The rows of a group lie close to one hidden flat surface of 10 dimensions, which may be shifted away from zero. Surfaces can cross.
In the rows, 128 means zero.
Some rows, each with its group after it:
[129 141 128 138 117 117 164 135 117 132  78 153 134 113 151 133 138 103]
Q396
[ 99 149 106 146  91 104 109 127 145 128 124 143 108 120 182 128 139  85]
Q396
[148 121 127  92 135 149 178 160  96 144 102 129 138 120 123 114 107 137]
Q233
[118 110 119 109 130 117 132 134 123 135 133 135 110 113 124 130 120 132]
Q469
[152 139 144  98 106 126 143 114 110 138  81 144 154 141 138 113 147 106]
Q469
[114 160 142 130 147 131 136 158 115 130 116 132 149 128 120 151 145 109]
Q947
[128 140 128 135 145 173 159 130 120  97 127 128 165 148 130 126 129 128]
Q703
[154 152 154 128 164 122 141 175 154 109 118 120 143  75  96 157 150 199]
Q469
[163 112 130 101 134 114  94 136 105 151 151 107 101 119 139 146  56 167]
Q703
[198 138 132  92 130 147 137  89 135 109 105 129 124 149 118 104 155 158]
Q469
[129 168 138 152 134 111 115 110 106  94 108 148 128 107  99 125 121 122]
Q396
[126  79 112 155 108 164 158 130 100 134 133  94 155 163 108  86  80 136]
Q947
[117 138 129 162 108 155 109 140 136 103 126 103 127 125 147 135  94 117]
Q947
[151 151 124  72 141 154 158 127 100 123 109 148 144 160 158 129 141 113]
Q703
[116 102 126 100 105 151 147 143 116 118 119 127 144 113 147 120 109 121]
Q469
[137 110 118 134 138 133 133 114 120 119 127 142 100 137 131 143 117 129]
Q947
[178  49 137 134 119 108 153 126 128 133 109 131 146  98 139 169  66 214]
Q703
[135 139 149 113 162 111 168 122 117 152 103 136 113 100  36  83 183 120]
Q469
[173 110 131 143 145 121 142 101 151 119 105 156  97 131 110 151 179 157]
Q396
[ 87 139 112 181 133 160 115 110 114  79 125 151 143 191 101 142 185  76]
Q703
[192 167 139  34 154 129 112 104 177 129 173 108 102  96 144  89 139 176]
Q703
[100 186 112 148 112 109  96 143  78 158 145 106 123 156 164  99  63  65]
Q396
[159 175 109 160 139  80 125 137 122 120 111 147  76  90 145 141 106 149]
Q396
[ 53 115 114  89  94  95 143 182 120 199 149 120 158 104 156  95 123  74]
Q947
[120 121 126  99 123 115 129 146 107 130 117 140 136 109 132 132 118 136]
Q469
[134 110 112 110 135 125 130 141 113 153 150 116 102 130 166 148  68 136]
Q469
[100 100 115 103 133 126  87 131  91 145 169 115 103 151 104 117  95 109]
Q469
[101 128 130 172 117 112 122  96 147 118 141 125 122 104 114  94 117 111]
Q233
[145 155 109 144 127 155 144 190 114 100 101 115 157 154 110 133 159 158]
Q233
[113 105 172 120 154 148 185 114 125 154 126 122 134  95 102 119  97 100]
Q233
[125 151 135  97 127 100 172 116 129 179 130 133 137 102 163  88 113  94]
Q233
[157 161 143 111 149 152 119 149 111 131 101 129 112 153 134 162 130 113]
Q703
[104 135 133 142 152 118 166 123 132 127 136 149 126  92 145 130 110 112]
Q947
[103 104 140  84 134 146 116 126 150 116 154 129 160 123  99 118 177 136]
Q396
[181 154 146 144 158 145 146 117 140 131 116 109 124 145 101 123 138 154]
Q469
[132 146 144 117 132 137 126 154 145 122 137 105 149  96 125 123 121 159]
Q233
[ 79 180  80 197 112  89 151 176 116 110 111 159 156 112 158 121 146 113]
Q947
[152 168 167 150 144 149 127 120 128 163 119  90 145 168 111 118 121 102]
Q703
[133 139 111 112 101  91  87  83 120 172 128 134 112 184 137  93 160  75]
Q233
[141 115 156 107 119 138 134 140 123 162 125 102 171 133 156 145  84 136]
Q703
[147 159 150 129 128 147 160 138  85 197  96 103 159 197 156 120 105  69]
Q396
[ 98  76 153 138 162 168 201 178 120 125 105 132 128  83  82 170 122 137]
Q233
[128 121 149  53 145 126 115 101 143 142 172 130 143 120 137 122 129 130]
Q396
[137 126 105 127 168 123 155 120  98 107 146 160 115 128 114 134 114 149]
Q947
[125 115 148 138 124  74  89 109 104 190 120 128 132 162  77 129 147 106]
Q703
[106 136 122 128 120  80 123  80 174 128 147 153 112  90 116  79 186 111]
Q947
[155 158 132 151 134 143 136 141 115  65 102 139 121  86 141 149  91 162]
Q396
[144 162 105 155 167 149 146 116 123  84 115 160  94 156  95 126 189 113]
Q703
[110 101 137 141 110 124 141 163 116 157  99 120 138 125 129 149 122 113]
Q233
[ 92 122 139  71 155 144  91 161 138 130 215  91 120  81 129 137  74 149]
Q233
[130 136 125 120 141 138 134 146 111 127 127 126 140 138 118 124 125 135]
Q947
[ 92 150 170  93 117 110 139 137 159 134 117 145 163  61 178 153 133 104]
Q396
[111 138 140 133 158 125 129 136 163 151 158 125 103 115 183 184 109 113]
Q233
[132 131 128 108 137 119 101  96 120 128 149 133 122 151 120 116 128 120]
Q396
[ 80 163 143 115 108  80  83 157  66 148 106 143 174 133 104 130 128  83]
Q469
[108 159 116 140 127 111 128 118 130 125 136 141 127 118 145 111 132  98]
Q947
[157  63 157 121 170 158 170  61 112 134 100 149  79 142  60 139 134 112]
Q233
[ 69 111 130 145 159 141 120 146  97 123 172 131 122 130 108 160  92  98]
Q947
[117  87 115 108 122 118  61 114 138 122 160 127 102 149  93 142 151 145]
Q469
[139 142 129  89 142 122  89 155 103 143 146 112  91 130 141 158  83 130]
Q703

New rows. What belongs after each?
[126 134  97 117 137 123  97 156 148 129 179 107  86 120 147 135 113 157]
Q396
[115 136 130 142 190 142 174 118 164 103 163 147 103  82 102 131 161 139]
Q233
[121  93 125 142 162 136 190  85 110 130 113 162  90 127  73 107 157  98]
Q233
[119 138 143 126 123 121 124 163 103 144 116 124 154 123 137 151 104 127]
Q469
[162 196 143 144 119 163  97 124 134  79 114 100 143 147 133 112 129 129]
Q947
[ 99 151 147 102 130 141  95 129 138 129 145 120 154 155 115 127 178  91]
Q703
[164 121 119  85 151 119 127  64  65  96 131 164 124 150  78  88 108 137]
Q396
[135 145 138 142 129 121 129 135 116 145 117 121 137 141 136 141 108 119]
Q469
[134 105 142  81 163 123 165 123 123 145 139 139 156 120  58  96 171 153]
Q947
[ 95 153 111 116  68 112  69 148 177 111 149 103 117  85 160  93 143 122]
Q947
[131 148 111 174 107 105 137  96 171  94 122 148 117  95 165 118 147 132]
Q469
[179 114  94 111 150 104 120  89 126 137 130 149  70 167  83 107 183 157]
Q396
[144 139 137 134 129 139  93 119 121 120 132 110 138 160 112 138 121 139]
Q469
[115 153 148  86 164  99 105 106 101 139 169 134 139 108  98 110 104 120]
Q396
[ 90  96 121 127 114 132 140 171 118 148 131 115 135 116 128 136 115 126]
Q947
[138 150 127 113 136 112 117 137 134 136 135 127 115 117 127 124 136 137]
Q396
[143 135 126 120 132 156 165  96 156 112 151 125 157 136 163  92 129 135]
Q703
[139 146 109 114 133 151  85 130 100 135 149 111 120 205 139 134 124 105]
Q233
[139 135 131 131 136 139 157 134 119 148 103 128 129 143 134 129 135 115]
Q233
[137 141 122 111 154 140 146 146  89 120 113 144 118 149 118 146 134 125]
Q703
[211 137 174 136 136 156 110  75 143 109 107  96 127 141 105 124 106 166]
Q233
[146 160 120 131 152 121 140 123 131 151 144 120  93 130 142 118 109 122]
Q703
[144 113 146  70 125 128 115 133 136 127 109 147 140 127 137 165 163 142]
Q703
[115 104 117 101 135 132 123 125 128 111 160 138 123 117 128 128 120 142]
Q396
[176 168 147 115 152 160 116 113 160 115 140 101 104 137 139 126 128 143]
Q703
[169 129 122 105 139 109 114  88 105 149 143 126 118 158 122 101 106 139]
Q703
[157 155 124 145 146  97 112 102 149 152 118 138  64 136 131 141 157 112]
Q703
[140 135 113 131 134 160 114  91 113  95 159 121 143 177 119  98 124 130]
Q703
[151 155 158 155 133 141 128  98 111  99 110 138 133 112 177 168  53 123]
Q396
[148 142 144 158 118 148 125 104 157 147 127 105 151 175 165 132 135 108]
Q469
[ 90 161 117 159 137 104 131 146 134 113 131 155 120  96 156 149 132 104]
Q947
[124 157 160 104 192 100 173  70 138 146 143 173 135 106  84 104 183 104]
Q947
[134 177 173 134 202  73 130 148 122 207 158 116 115  97  91 152  98 136]
Q396
[ 72 109 151 182 117 159  91 161 165 116 156  93 161 140 102 162 153 121]
Q469
[117 144 117 115 100 144 102 139 148 102 131 119 134 130 146 118 156 125]
Q396
[129 118 133 134 112 116 116 119 126 152 124 120 121 128 149 129 106 116]
Q233
[147 113 133  85 129 136 144 124 158 142 127 132 125 123 161 140 150 141]
Q396
[103 130 115 109 118 105  93 130 104 138 147 130 126 124 129 120 108 113]
Q469
[174 161 140  62 176 150 164 151 136 113 132 130 127 103 105 113 157 177]
Q703
[183  87 173 101 103 145 100 142 132 152  79  96 133 141 125 177 109 166]
Q233
[133 174 127 175 142 180 127 121 153  88 107 131  83 161 177 170 152  82]
Q703
[156 146 111 143 131  93 105  90 119 141 136 134  93 151 141 113 117 118]
Q469
[155 144 138 146 174 140 119 139 100  99 127 115 106 120  31 118 120 170]
Q469
[136 164 144 112 115 143 139 147 147 128  99 119 154 121 136 124 174 121]
Q396
[109 133 148 186 147 157 117 143 146 120 146  96 142 143  76 134 136 126]
Q469
[143 147 127  88 140 128 158 131 123 153 128 132 123 129 176 124 115 113]
Q703
[132 115 124 137 137 129 122 112 129 118 139 138 113 138 124 141 126 133]
Q396
[137 129 142 140 107 117 130 116 132 140 111 120 139 118 124 109 123 120]
Q233
[129 134 109 148 146 115 168 109 126 158 185 102 133 111 131  66  65 148]
Q703
[113  94 100 132  73 135 123 208 132 123 104  95 159 129  98 109 167 169]
Q947
[115 153 145 117 115 119 109 156 133 161  88 134 113 132 167 178 154  81]
Q947
[126 163 127 113 149 147  80 101 160  89 182 109 119 144  85  91 172 138]
Q703
[143 127 154  81 146 153 106 133 134 118 158  96 135 105  86 113 110 167]
Q233
[127 123  79  91 116 109 112 129 115  85 141 160  97 108  96  83 165 156]
Q396
[184 146 172  93 133 134  72 116 124 142  91 114 122 175 103 167 172 130]
Q703
[123 111 142 162 132 143 150 141 144 117 103 125 147 122  75 132 175 142]
Q947
[158 139 127 115 130 108 161 114 119 135  99 157 111 107 179 144 104 119]
Q396
[116  96  96 150 130 147 102 127 132  94 165 122  96 145 120 140 115 150]
Q396
[143 146  93 192 151 152  92 109 100  82 163 116  58 165 132 140  57 130]
Q703
[ 98 144 121 164 105 130 150 168 125 135 107 119 156 116 143 118 130 111]
Q947
[ 97 102  95 137 128 134  72 146 121 100 160 128  96 160 104 156 143 133]
Q233
[132 158 119 119 179 128 167 109 146 112 148 152 109 118  95  95 194 132]
Q233
[104 148 161  83 112 120 137 112 171 162 144 110 139  77 148  83 136  91]
Q947
[150 158 152 118 147 138  88 130 118 147 145  91 116 152 109 133 104 129]
Q703
[117 119 161  89 103 166 157 157 144 158 105 106 192 141 151 128 155 109]
Q469
[128  92 159  90 156 136 110  43  95 113 168 151 153 155  89 122 108 117]
Q396
[120 131 103 183 104 121 101  67 164 142 161 118 100 175 186 114 114  86]
Q469
[121  90 155 145 145 145 143 121 167 116 143 135 128  93 175 199  93 145]
Q396
[136 127 126 117 118 148  92  96 130 117 179  98 147 162 142 102  78 136]
Q703
[125 116 120  80 108 112 126 139 143 107 123 151 135  92 155 136 146 158]
Q469
[159  76 127 155 195 107 141  79 115 119 161 162  74 123  71 169 105 176]
Q396
[163 111 147 175 155 149 125 111 155 168 120 105 111 205 101 165 169 123]
Q396
[172 116 108 148 134 145 140 108  72 118 110 133 123 183 148 146  71 134]
Q703
[139 140 137 102 160 137 165 123 127 142 132 135 121 127 112 115 141 120]
Q233
[129 136 135 104 124 103 120 102 135 169 136 131 119 139 147 105 131  96]
Q233
[107 160 115 114 155 152 170 180 107 135 143 129 146 124 138 116 129 121]
Q233
[ 98 134  89 182 102  97 162 149 149 100 118 148 150  89 122  90 163 149]
Q947
[ 91 106 135 111 150 125 101 161 160 188 207  82 116 138 122 143 116 129]
Q469
[161 147  94  97 171 103 173 121  80 142 127 164  97 131  98  96 138 142]
Q703
[163 120 138  55 134 110 131 124 118 163 147 124 141 120 141 116 105 155]
Q703
[122 131 104 134 153 109 185 124 181 129 171 133 103  59 151  90 123 164]
Q703
[171 129 152  96 129 112 128 106 118 182 114 114 141 159 140 121 109 126]
Q703
[162 106  97 121 137 150 154 176 157 120 125 121  90 121 144 150 150 188]
Q396
[149 109 108 100 135  96 179 118 131 138 111 177  88  75 206 156  89 141]
Q396
[152 153 146 145 138 140 123  92 118 169 105 123 129 208 147 141 143  69]
Q233
[121 186 144  88 162  95 123 130 136 147 117 171  94  96 163 173 164  88]
Q947
[150 112 114  85 100  89 139 143 122 154  90 142 123 111 129 109 155 146]
Q233
